All groups share one centre, and each spreads out both ways along 11 directions, with some noise.
In the rows, zero is written as 128.
Some rows, each with its group after it:
[130 179 171 146  68  78 107 146 108 127 146  94 144 166 124  87]	P
[146  89  59 118 104 114 109 149 180  90  88 187  95 100 139 146]	F
[131 160 145 155 205 117 185  98  96 141 154 115 151 153 149 130]	F
[ 46  98 151 159  75 103 135 143 122 102  50 164 142 112 105 121]	K
[119 119 117  93  99  84  84 139 144  94 110  73 144 135 158  95]	B
[141 155 119 103 202 136 171  97  85 153 144 157 113 111 157 160]	P
[117  99  89 113 184 161 103 148 108  99 105 139  72  71 139 143]	K
[158 138 142 172  93 118  82 162 150 137 127 110 151 134 162 111]	F
[135 112 135  98 170 109  82 116  84 104  77 109 126 110 181 136]	E
[162 159  94 133 112 103 178 124 179 181 138 151 181 128 148  88]	P
[124  85 131 147 139 130 157  79 130 118  95 168  74 100 131 153]	F
[140 112 118 124 149  96 130 111 168 115 120 134 144 148 165 124]	P
[103 104 165 119  85 121  91 193 136 130 169 137 129 107 116 101]	E
[105 145 161 105  64 116 124 127 140 145 153 119 149 147 118 136]	E
[ 77 133 104  93 153 139 121 118 139 119 103  62 187 141 149 133]	B
[162 111 130 212 110  90 167 150 143 110 140 159 122 126 183 174]	E
[121  88 157 160 194  99 146 145 126 104 133 154 146 139 159 123]	B
[127 131 152 151 151 153 104  73 133 109 112 116 111 192 118 182]	F
[178 135 153 181 141 109 159  95 115 123 130 181 117 182 135 184]	B
[138 140 118 147 181 129 124 125 122 113 136 186  82 138 134 147]	E
[110 172 116 123  49 117 135 152 168 158 201 117 115 111 155 152]	E
[142 107 122 189 163 102 132 136 108  81  73 116 146 136 176 137]	B
[114 115  90  98 168 185 110 149 146 134 121 132 147 120  98 125]	K
[110 135 102 141 119 130 148 150 102 136  72 156 141  77 152 148]	K
[146 184  99 131 111  88 141 137  85 118 124 174  68 112 134 132]	P
[109 121 129 191 140 151  92 125 154 102  92 142  82 138 111 128]	F
[114 158 163 110 118 135  68 148 125 159 117 115 147 131  91  36]	E
[124 136 101 179 140 157 138 100 146 115 103 117 104 139 130 167]	K
[127 131 119 173 149 100 178 129 155 139 146 173 126 121 162 129]	E
[169 175  85 167 162  80 175 165 121 124 133 146 176 143 168  98]	P
[117 173 142 123 185 166 124  89 107 170 157 148  70 113 145 161]	P
[143 166 108 122 199 131 124 129 162 157 182 192  78 127 137 102]	P
[ 86 139  87  77 136 151 146 123 152 129 136 171 112 128  94 154]	K
[150  76 152 145 189 178  50 144 133 133  80 134 137 114 124  88]	K
[131 152  93 167 129 105 180 167 175 148 160 167 157 127 138  89]	P
[129 108 159 126 194 146 128 115 101 101 151  93 152 175 133 172]	B
[120 194  97 133 141 138 122 150  77 127 118  76 130 110 150 130]	B
[141 125 119 203 157 137 149  92 167 127 125 124 104 140 159 149]	B
[146 103 188 159 119 135 129 141  54 115 132 113 109 109 112 139]	E
[191  92  81 128 138 121 135 130 160 112 142 119 104  97 150 112]	F
[125  95  66 141 186 182 121 114 143  91 117  98  62  91 143 180]	B
[112 151 130 179 114  71 137 115 109  80  85 148  92 142 162 153]	K
[115 106 201  78 122 100 111 144 125 149 195 153 135 132 132 102]	K
[145 150 103 180 111 125 129 108 150 122  99 161  82 131 133 149]	F
[111 116 218 104 110  80 143 137 105 133 213 105 162 162 140 125]	K
[136  86  94 130 146 132 108 109 173  96  78 185  93 137  96 121]	F
[ 77  83 143 115 116 136  98 140 152 115 109 143 111 102 119 112]	F
[ 90 130 152 154  85 144  85 136 141 130 117  64 114 104 114  68]	E
[150 169 149 127 140  93 126 118 125 129 161 133 145 189 147 137]	K
[163 126 112 196 146 136 150 139 188 154 174 167  90 112 130  93]	P
[ 94 172 108 158 101 114 198 115 114 150 102 127 167 117 143 143]	K
[ 86 150 131 108  76 106  93 138 210 147 154 139 142 156 127  93]	E
[ 85 123 116  88 147 126 133 123 120 107  88 177 144 154 100 152]	K
[160 143 117 162 134 111 171 142  98 126 139 167 108 115 113 118]	P
[101 123 146 145 113 119 176 139 119 126 130 136 172 151 101 129]	P
[125 186 162 146 185 135 170 115  65 156 157 115 153 149 115 109]	F
[ 95  90 165 156 176 150 126 133 158 131 131 160 156 159 114 132]	B
[ 69 132 124  80  82 122  95 145 179 132 139 121 153 141 129 126]	E
[115  94 129 149 135 153  73 150 112  89  43 176 124 139  98 155]	F
[132 131 141 104  89 142  74 162 118 132 155 118 100 106 101 108]	F
[109 116 121 157  98 128 104 157 198 143 160 111 109  92 154  80]	B
[166 142  96 119 110 106 111 150 100  98 112 158  95 119 132 148]	B
[ 87 135  96 142 100 135 186 163 167 134 193 145 113  98 136 157]	E
[108 147 101 115  83 103 101 161 137 106  90 140 143 132 127 118]	P
[123  72 121 145 200 160 130 144 124  94 144  98 128 115 157 168]	B

New rows, each followed by its group:
[144  97 148  94 147 110 116 109 104  99 106 111 156 160 151 160]	E
[121 135 119 134  62 150 138 139 167 175 129 147 139 106  93 101]	P
[206 142 134 177 109  95 128 134 181 139 172 201 110 176 136 132]	B
[130 156 116 148 179 130 113 127 107 102 128 180  56 136 124 143]	P
[ 99 162 106 147 100 109 121 172 138 115 116 126 157 137 138 120]	P
[149 128 119 176 122 109 154 166 204 164 178 170 160 127 169 105]	B
[148 116 129 151 149 122 118 139 124 100 137 116 135 152 158 166]	K
[149 172 119  79 101 108 105 146 145 152 163 115 167 158 119  84]	F
[157 157 105 100 117 130  84 199 110 126 146  67 199 134 148 107]	F
[ 91 165 167 108 170 133 164 114  70 158 140  94 179 140 124 113]	F
[107 153 148 153 180 113 163 150  94 122 203 139  82 103 166 143]	P
[174 147 122  95 148 131  66 174 157 146 191 139 130 145 135  89]	K
[ 97  76 134  77 113 150 121 143 159 144 144 134 152 104 119 127]	P
[124 167 133 124 127 101 143 174 109 150 161 103 195 120 182 119]	F
[128 168 138 156 161 127 129 123 127 144 142 111 142 147 160 129]	P
[115 159  76 156 153 131 128 149 184 123 163 110  96 121 124  70]	F
[ 82 153 120  77  60 129 113 131 152 161 148 136  91  87 107 106]	B
[151 137 139 126  89 133  71 141 119 104 139 105 103 155 137 184]	E
[103 118  92 195 135 120 148 123 180 109  96 163  94 105 173 151]	F
[119 156 139 132 185 151  54 124 126 123 133 117  91 143 159 143]	P
[128 112  82 113 200 125 170 130 128 118 132 193  97  97 156 156]	P
[159 114 105 179 170 158 117 129 167 114 123 172 104 154 121 156]	B
[103 117 178 115 158 138 130 143  43 111 123 167 124 130 119 191]	F
[100 124  98 129 200 171 115 121 111 123 110 104  75  73 116  84]	K
[142 158 138 123 132 180 101 108  84 160  97 115 119 117 114 151]	P
[112 122 119 154 144 155 134 145 150 124 166 100 102 117  96  82]	E
[ 93 168 121 127 150 132 129 161 119 134 161  79 164 134 156 126]	F
[ 88 122 185 181 109 120 137 121 103 147  91 155 130 102 155 148]	F
[165 134 143 133 218 116 148 113 100 129 159 145 117 144 150 124]	P
[120 116 132 124 176 104 111 108  91 109  35 140 154 118 183 134]	E
[ 90 126 170  90 168 134  90 138 113 127 151  79 174 149 164 137]	P
[133  90 126 110 194 157 118  82 144 126 106 167  97 138 122 155]	P
[116 152 134 136 158  95 145 126 128 117 187 183  50 120 138 127]	P
[ 91 164 151 187  64 102 114 165 151 110 126 118 151 176  98 101]	P
[122 133 109 109 183 156 171 127 110 162 152 148 122  82 157 161]	P
[118 133  84 147 106 140 112 131 177 129 122 112  87  95 120  85]	F
[141 136  82 101 138 144  95 160 156 141 123 160 114  93 139 113]	P
[ 97 139 123 148 139  92 178 161 128 125 154 100 192 127 184 131]	P
[ 80  88 120 108  95  98 106 111 193  95 114 149  98 130 147 146]	P
[140  92 172 143 168  90 137 127  91 108 144 193  76 104 177 161]	E
[ 98 144 151 124 107 123 176 135  82 167  86 144 206 109 135 140]	K
[161 125 135 139  99 123  74 162 128 106 129 113 129 146 144 153]	E
[157 131  64 145 143 147 101 169 158 114 124 140 121 115 158 145]	K
[ 73  99 160 106 103 141 101 117 152 123 146 144  73 119 107 148]	P
[100 119 132 200 156 147 179 148 132 124 135 126 156 134 131 147]	P
[ 39 105 155  90 127 119 122 146 106  97 154 105 114 100 166 182]	P
[114 170 105  92  97 141 117 160 102 143 144  63 159 106 130 119]	F
[ 53 141 140 174 131 128 119 122 173 137  77 142 142 130 120  75]	F
[125  85 165 167 104 125 140 180 116 106 190 153  95 111 120 154]	E
[178  53 122 144 117 123  63 162 160  83 103 154 114 127 159 167]	F
[134  97 164 102  68 101  90 108 145 100 121  78 167 186 146 167]	E
[177 112 148 140 134  89  99 156 141 106 194 181  73 132 180 163]	E
[135 122 137 163 153 123 100 144 147 152  86 141 157 106 152  67]	K
[112 139 138 147 105 101 166 175 126 157 138 215 138  91 142 112]	B
[101 131 171 125  89 100 146 145 128 156 149 180 148 119 122 111]	B
[126 169 161 137 143 157  89 126  95 148 141 121 105 139 115 125]	P
[103 184 138 153 140 110 121 218  95 145 157 145 177 115 141  76]	F
[114 147 123 122 212 149  96 141 106 108 145 176  62 132 124 150]	P
[170 123 138 203 116 124 120 108 154 130 110 161  71 122 134 126]	F
[107 107 158 119  71  79 171 168 118 140 181 154 141  89 176 156]	K
[140 158 124 186 126 164 130  90 141 145 151 120  43 116 129 160]	B
[ 60 114  97 169 108 126 184 144 111  94  74 111 144  99 129 161]	K
[107 152 143 109  76 139  91 170 114 145 135 164 100 105  89 112]	B
[107 126 100 140 185 168 174 139 125 148 149 166 110  85 141 159]	P
[120 140  98 103 202 137 122  97 147 119 121 124 120 151 123 105]	E
[114 205  87 160  84 119 162 192 117 157 152 154 133  94 128 106]	P
